The same things were measured in two ways. Each way mixes the same 10 hidden numbers, adds some noise and spreads widely along 6 directions of its own, which tell nothing about the thing.
In the rows, 128 means zero.
Some things both ways: the first way, then the second way.
[145 126 144  98  96 105 181 127 159 139 102 141 186 106 168 120 147 105
 115  85  94 134 185 163 164 150]
[133  91 111 139 101 147 189 189 183 143 187 124  97 170  79 164 160 124
 153 185 154]

[110 118 154 128 101 124 125 111 126 114 121 127 111 104 136 127 120 120
 125 116 137 129 154  65 128 134]
[ 28  55  95 191 143  72 130 127 145  94 119 190 149 117 105 149 124 109
 123 173 109]

[142  95 154 137  99 125 138 114  99 126 102 154 105 114 131 127 112 112
 118 115 137 113 110  66 126 148]
[136 134 128  95 135 158 148  93 160 173 153 150 111 182 123  95 134 142
 123 156 102]

[158 149  82 129 141 149 147 159 137 114 155 160 193 145 134 111 154 155
 174 107 143 116 130 183 109 136]
[159 162 125 113 133 180  97 118 129 121 104  92 130 109 139 141 139 146
 107  68 124]

[134 133 147 158 149 164 156 164 109 129 123 150 153 134 114 159 156 162
 193 124 177  83 117 184  86 133]
[164 157 119 135 145 136  84 141  87  84  86 159 106 101 167  90  96 113
 143 103 108]

[193  96 133  87 126 133 139 184 106 117 101 125 114 127 115 108  87 201
 141 122 122 117  92 207 182  91]
[ 70 132 120 185 136 141  76 156  46  91  86 158 102  95 165 113 128 119
 131 105  89]

[128 162 165  95 133 106 141 134 102 140 122 109  99 118 127  93 102 113
  95 121  94 132 119 105  96 124]
[149 139 130  77 143 116 157 105 164 204 155 101  97 183 121  97  86 124
  95 120 119]

[108 178 141 117 151 121 114 118 116 153 165 111 132 130 146  85 143 154
 155 130 142 107 131 112  85 135]
[111 103 121 140 132 102 126 155 105 121 133 132 135 132 130 153 103 115
 127 101 133]

[143 103 122 100 130 143 119  93  91 153 151 146  95 128 138  99 126 109
 179  98 131  96 133  99 102 161]
[105  86 136 139 145  95 106 134 115 111 124 147 142 127 127  89 104 113
 119 161 102]

[132 139 100 110 156 145 103 154 115 114 142 105 128 135 103 107 124 175
 156 118 141 117 108 143  93 116]
[147 103 132 125 148 112 193 162 160  80 135  69 165  84 121 150 142 141
 110 164 172]

[ 98 130 135 121 141 109 141 154 142 127 107  87 169 120 140 126 118 170
  92 110 123 116 119 120 133 118]
[173 139 122  99 134 150 148  87 138 161 140 107 117 136 156 106 132 159
 123 114 125]

[ 98 155 153 163 140 130 137 170 138  98 120 113 127 132 112 136 106 204
 144 118 205 107  94 111 112 113]
[134 103 122 117 115  85 171 188 152 147 161  88 150 118 101 166 114 120
 118 174 152]

[123 159 165 121 151 104  96 147 120 121  93 119  92 138 109 109  96 152
 113 153 144 154  73 120  98 137]
[ 74 139 104 124 129 139  47  94  90 137  96 171 147 131 144 149  93 153
 116  60  74]

[113 135  84 114 158 130 127 145 155 127 116 123 206 145 160 134 155 160
 156  79 129 120 133 177 140 127]
[130  84  98 166  90 132 147 163 173 156 181 165  67 177  87 150 145 110
 169 163 135]

[139  63 108 134  85 136 138 121 116 109  93 151 109 124 116 146 139 132
 145  87 134 125 154 114 143 111]
[134 138 137 130  99 176 122 158 151 129 150 130  95 146 125 120 144 148
 102 133 142]

[133 141 130 118 142 153 161 145 102 143 174 126 135 130 142 113 118 160
 182  89 154  65 129 138 107 127]
[165 113 147 130 167 123 132 131  99 108 111  93 135  78 183  77 127 123
 104 118 134]

[131  88 121 124 138 143 119 140 112 126 117 114 145 117 134 115 135 190
 153 117 148  89 119 124 151 117]
[144 107 136 155 141 134 124 134  84 108 125 158 107 127 158  89 129 118
 157 124 123]

[124 171 129 133 148 147 133 125 114 135 148 124 188 103 151 160 156 156
 168 103 147  97 107 134 120 104]
[169 118 185  58 175  42 203 105 137 103 139  70 199 130 124  69  77 105
 121 177 143]

[122 132 104 143 136 132 113 133 129 123 166 129 161 124 143 126 136 201
 165 129 180 109 105 108 136 113]
[127 109 128 114 126 116 185 151 148 146 162 136 153 157 105 149 129 130
 123 177 152]

[150 120 105 124 112 134 143 134 123 129 162 169 164 139 176 108 132 139
 153 116 121 117 152 136 158 123]
[159 132 112  89 173 130 168  51 139 158 129 122 143 135 163 116 134 138
 115 108 118]

[111 167 159 108 159 104 135 149 144 136 131  86 160 106 142 112 101 182
 105 129 144 124  89 116 131 130]
[ 70 130 148 109  95 147  49 147 107 166 121 133 159 128 125 151 126 150
 108  92  95]

[123 114 184 117 112 108 190 131 126 142 129 113 122  90 131 101 118 139
 101 114 133 101 148  83 126 145]
[ 93  76  93 215 150 149 122 161 116  59 104 189 128  85 150 145 161 126
 117 152 133]

[121 131 172 125 106  97 180 160 141 137 114 112 159 108 148 135 105 153
  76 128 120 123 132 129 146 124]
[153 152 109 148 121 122 152 135 125 137 123 125 109 118 132 125 119 119
 124 158 135]

[133 117 110 122 147 154  88 132 108 124 102 146 128 147 136 162 129 137
 187 107 142 121 102 165 122 126]
[176 182 202  30  49 179  82 192 146 208 183  80 105 167 110 119 135 139
 121 102 133]

[109 142 170 124  98 101 146  98 124 155 125 124 146 101 158 116 148  95
  99 130 104 125 173  80 109 154]
[204 158 137  87 150 161 176  83 127 116 129  93 155 127 167 119 130 166
 114  89 158]

[114 195 179 121 130 128 101 147 119 122 118 105 134 117 142 116 106 131
 115 150 121 131 130 126 102 130]
[ 90 124 126   4 167  49 231  86 174 179 162  28 204 136 113 162 110 154
 143 141 116]

[105 120 164 125 149 124 132 116  89 159 135 117 124 116 149 115  99 123
 104 134 129  89  86  50  96 159]
[110  95 106 150 147 170 157  93 155  69 120 187 160  82 171 144 214 148
 125 177 127]

Other things, the second way, with their names:
K_222: [175 121 102 200 140 169 138 135 139  64 116 169  85 136 118  96 126 126
 130 161 145]
K_466: [116 147 134  81 104 147  93 152 131 210 146 130  94 154 138 114 108 150
 109 109  97]
K_92: [149 159 146 161  99 158 155 126 101 179 145 108  76 165 110  97 154 112
 132 139 142]
K_188: [179 150 132 106 115 106 115 124 146 180 138 104 117 180  84  95  54 120
 125 140 124]
K_764: [180 161 175 105  93 105 131 148 106 134 133 104 156 117 128 162 124  89
 123  96 170]
K_747: [170 103 167 115 135 124 221 164 127  73 155 105 165  90 139 122 187 118
 156 206 181]
K_638: [ 88 124 122 187 105 151  68 160  65 110 100 208  99 105 159 118 146 109
 143 126  95]
K_862: [175 133 140 163 118 108 124 142  79  93 100  89 168  94 111 122 104 127
 139 149 146]
K_156: [183 109  97 164 117 126 139 151 142 134 148 155  89 166  98 104  89 106
 152 183 132]
K_816: [121 119 123 188 135 151 116 109  83 127 116 162 109 158 136  93 104 133
  98 130 123]
K_845: [102  95  90 156 144 139 173 123 153 102 125 143 139  82 144 174 205 127
 158 157 136]
K_333: [146  96 139 107 167 115 198 117 165 138 154  76 127 144 128  87 125 146
 117 145 156]
K_100: [134 122  99  98 124 107 156 115 180 176 150 151 128 143 112 162 142 111
 144 168 116]
K_263: [169 152 154 142  76 192  96 136  73 130 135 156 112 133 146 138 181 131
 191  86 132]
K_841: [103  98 125 128 100  98 149 178 155 123 146 126 151  74 127 197 175 111
 119 164 152]
K_297: [129 159 147  80 130  55  79 123  98 153 100  95 173 125 107  96  22 128
 115 123  92]
K_929: [102 103  82 196 124 135 143 148 169  84 119 146  92  98 124 157 152 118
 128 159 134]
K_399: [104 114 154 113 120 115 103 141 156 133 137 164 137 138 121 123 118 111
 100 133 128]
K_586: [193 124 147 110 119 189 105 131 180 142 145 132 140 152 107 115 139 155
 103 120 151]
K_555: [ 92 130 117 142 127 136  77 134 124  95  94 156 183 109 110 142 100 156
 102 147 102]
K_949: [158 106 118  83 177  57 188  80 130 109 128 117 173 123 140  93  94 111
 165 170 111]
K_874: [124 152 140 135 135 149 114 121 112  75 100 151 142 107 163 142 119 138
  85  75 145]
K_983: [147  65 119 156 150  88 151 133 129 102 152 163 124 153 134 106  95 107
 129 145 138]
K_84: [ 39  65 148 209 113 152  85 162  73  60 120 192 123 110 144 129 172 117
 130 112 118]
K_261: [113 147 136 172  92 161  80 169 125  75  93 111 151  63 119 189 169 127
  94 107 148]
K_422: [133 121 120  72 128 104 175 105 176 188 174 149 111 173 127 114 124 114
 122 168 114]
K_210: [161 123 157  82 133  92 199 136 130 133 159  64 175 130 118 142 123 126
 137 150 160]
K_865: [169 152 133 106 103  92 152 150 151 159 156 101 103 163  91 117  80  98
 126 156 140]
K_590: [153 163 174  20 108  52 145 161 140 187 145  41 176 120  98 107  76 115
 136 182 110]
K_880: [113  83 114 190 116 156 154 150 133  94 144 153 119 139 110 157 176 118
 150 152 143]
K_724: [133 131 163  59 181 152 130  58 105 112 114 116 166 138 174  73 130 165
 131  63 108]
K_531: [ 40  99 164 146 100  24 105 197  88  84 121 105 164  97  91 149  86  66
 139 150 110]
K_601: [106 141 128 133  68 143 113 156 159 114 145 171 132 131 101 193 162 110
 124 146 139]
K_342: [113  82 117 163 145 163 155 139 175  72 115 106 154  52 150 157 210 151
 111 139 164]
K_692: [ 74 110 129 191 137  92  59 105  32 121  82 143 126 118 139  78  84 109
 134 108  65]

Some of these things the first way, each followed by its name:
[160 128 121 107 121 111 150 155 131 120 116 124 157 126 146 105  99 191
 128  82 144 111  95 147 177 113]	K_692
[145  87 110 103  86 138 151 153 153  80  89 108 162  91 121 142 138 166
 125  77 114 133 183 151 193  80]	K_333
[145 129 109 116 130 137 120 120 108 121 118 133 138 126 149 118 128 170
 174  61 150  96 102 127 161  97]	K_84
[126 113 128 151 135 125 124 154 132 102  72 143 114 150  97 144 114 166
 146  98 185 126  76 131 107 141]	K_156
[128 107 131 127 117 127  85  92 110 157 118 157 163 133 185 110 141 108
 148 138 123 110 138  97 135 184]	K_263
[152 115  97  95 119 113 141 109 134 148 141 140 187 118 173  84 152 132
 133  90 100 117 154 128 157 149]	K_880
[126 171 168 110 145 122 115 134  98 143  97 149  94 152 157 153  81  94
 140 109 114 139  79 149 112 129]	K_422
[165 126  75 102 113 135  80 127 100 131 171 130 152 137 152 104 104 166
 143 126 116 118 107 115 145 117]	K_92
[121 136 158 137  93 132 157 153 177 107 101 138 177  99 139 203 142 142
 154 119 153 156 178 193 155 121]	K_297
[147 123 158 107  87 134 175 136 145 137 133 160 191 106 190 131 127  86
 130 118  92 121 204 159 167 166]	K_845
[141 171 127  97 158 145  64 114  81 147 141 127 104 143 142 101 116 130
 180 126 121 116  98 139  92 131]	K_531
[136  95 146 114 101 116 122 113 111 137 108 144 108 121 134 105 133  98
 107 148  95 140 157  99 114 154]	K_865
[102 174 160 132 159 101 113 139 127 137  96 124 157 130 153 152 113 130
  94 147 119 152  70 120 112 123]	K_601
[137 149 180  86 153 126 109 137  85 165 127 104  97 120 140 123  78 131
 131 149 109 113  83 141 109 139]	K_638
[151  64 121 106 122 139 132 136 116 138 130 119 184  94 166 124 133 183
 133 134 114  96 132 129 200 114]	K_747
[149 149 127 122 135 159 100 119 100 118 116 144 139 118 136 137 147 134
 188 103 138 111 118 146 122 117]	K_724
[119 174 180 156 115 116 125 143 133 105  97 155 154 119 166 148 120 137
 111 150 140 151 113 115 155 109]	K_764
